The groups are shells around one centre, one inside the other: the same stretched ball of 6 dimensions in 6 sizes.
In the rows, 128 means zero.
Known rows, each followed by its group:
[169  81 138 168  71 160  86 142]	vunub
[168 140 124 156 103 158 143  77]	vupoz
[137 114 201 112 117 111 137 177]	vupoz
[ 99 134 104 147 126 135  94 144]	lesu
[143  71 137 164  81 158  91 136]	vupoz
[130 118 182 132  98 123 107 195]	veso
[156 117 197 145 119 129 158 160]	tineg
[146 135 155 174 117 158 179  92]	vunub
[194  94 170 120  97 121  90 172]	veso
[123  92 102 158 135 135  79 155]	tineg
[119 129 130 166  93 155 114 133]	lesu
[123 137 161 150  95 146 140 133]	setum
[122 102 134 181 140 154 157 105]	vunub
[151 157 117 155 113 150 137  95]	vupoz
[133 109 114 158 107 146  91 140]	setum
[ 64  89 107 176 139 150 112 134]	tineg
[ 65  96 129 137 178 105  98 195]	veso
[118 111  82 157 148 138  92 122]	lesu
[136 106 150 138 147 109  94 205]	veso
[120 118 119 162  87 158 101 123]	lesu
[146  84 151 172 121 140 110 173]	lesu
[163 105 156 149 121 128 107 175]	setum
[109 116  72 154 128 142  72 125]	vunub
[116 125 147 131 134 132 151 107]	setum
[115 112 151 184  97 164 143 127]	vupoz
[ 37 117  89 149 175 128 117 127]	vupoz
[ 90 109 155 153 113 135 115 171]	tineg
[165 101 163 108 113 113  95 167]	vupoz
[125 109 125 161 152 136 134 128]	setum
[101 119  98 127 145 119  79 151]	lesu
[150 146 155 169 118 148 161 124]	veso
[123  91 129 130 165 115 113 145]	tineg
[ 58 147  78 151 165 132 117 118]	veso
[112 113 143 161  91 152 113 143]	setum
[ 98 142 148 126 143 114 124 168]	lesu
[117 123 172 128 105 130 134 146]	setum
[143  81 102 169 105 162  99  96]	vunub
[162 103 192 142 103 138 154 135]	setum
[178 127 183 126 133 116 149 153]	tineg
[158  88 187 165 104 150 156 133]	vupoz
[178  80 161 163  92 150 113 144]	tineg
[209 112 175 161  92 143 125 157]	vunub
[ 94  52 153 162 102 141  82 188]	vunub
[109 108 121 105 165 104 102 143]	veso
[ 85  79 120 141 157 126 109 138]	tineg
[152  97 155 135 102 146 140  93]	vunub
[ 50 117  84 171 137 158 126  89]	veso
[115  96 176 130 154 111 137 173]	lesu

New rows, each followed by its group:
[118 132  86 140 159 129 111 109]	lesu
[114 109 150 157 146 135 151 131]	setum
[179 103 130 149 118 142 117 114]	lesu
[103 105 135 182 146 142 132 157]	vunub
[113 103 147 155  88 145  96 165]	lesu
[139 130 161 174 122 147 159 137]	veso
[127  65 140 162 162 126 113 169]	vunub
[ 50 133  80 141 155 134 111 108]	vupoz
[ 87 115  97 136 144 122  76 160]	lesu
[ 69  86 144 143 161 117 116 175]	lesu
[103  86 176 140 137 129 151 140]	vunub
[ 95  67 148 171  96 154 104 154]	vupoz
[ 72 124 116 169 120 150 119 134]	lesu
[ 75  96 113 139 183 110 101 172]	lesu
[128 145  97 140 147 138 136  79]	vupoz
[143 126 140 158 123 136 119 154]	setum
[131 161 131 114 155 114 143 116]	vupoz
[136  86 179 132 126 127 140 144]	lesu
[154 123 195 134 122 121 150 167]	setum
[117  86 139 148  92 144  88 152]	tineg
[167  81 150 157 120 146 132 116]	vupoz
[188 148 144 127 104 134 127 113]	vupoz
[175  91 184 159 120 131 130 178]	vupoz
[177 123 182 113 130 108 129 168]	tineg
[120  78 166 143 140 114  98 209]	lesu
[124 105 169 158 124 132 127 177]	setum
[150 138 154 127 114 136 151 100]	setum
[105  85 129 149 130 145 130 103]	vupoz
[138 154 121 138 156 118 122 147]	vunub
[159  73 154 159  84 145  81 174]	vupoz
[174 143 167 159 102 146 153 130]	lesu
[ 94 127 136 122 114 137 132 101]	vunub
[125 136 131 174 122 156 154 103]	lesu
[144 136 177 150 110 146 178 106]	lesu
[148 113 202 117 115 121 159 141]	veso
[165 143 202 140  79 141 157 146]	vupoz
[102  81 142 185  87 164 107 149]	veso
[175 157 150 133 110 132 134 126]	lesu
[ 97  92 121 126 156 110  85 173]	setum
[111 140 149 132 122 135 151 109]	setum
[117  89 108 135 143 123  80 150]	setum
[ 55  98  89 188 140 159 115 117]	veso
[204 108 200 126  67 140 132 136]	veso
[171 135 119 148 133 139 131 103]	vupoz
[198 124 205 139  88 136 152 149]	tineg
[101 102 126 162 170 125 125 159]	vupoz
[169  88 135 163  74 160  92 128]	veso
[104 108 168 126 108 133 138 128]	veso
[118  84 161 141 155 110 108 200]	lesu
[114 123 149 162 132 136 135 155]	setum
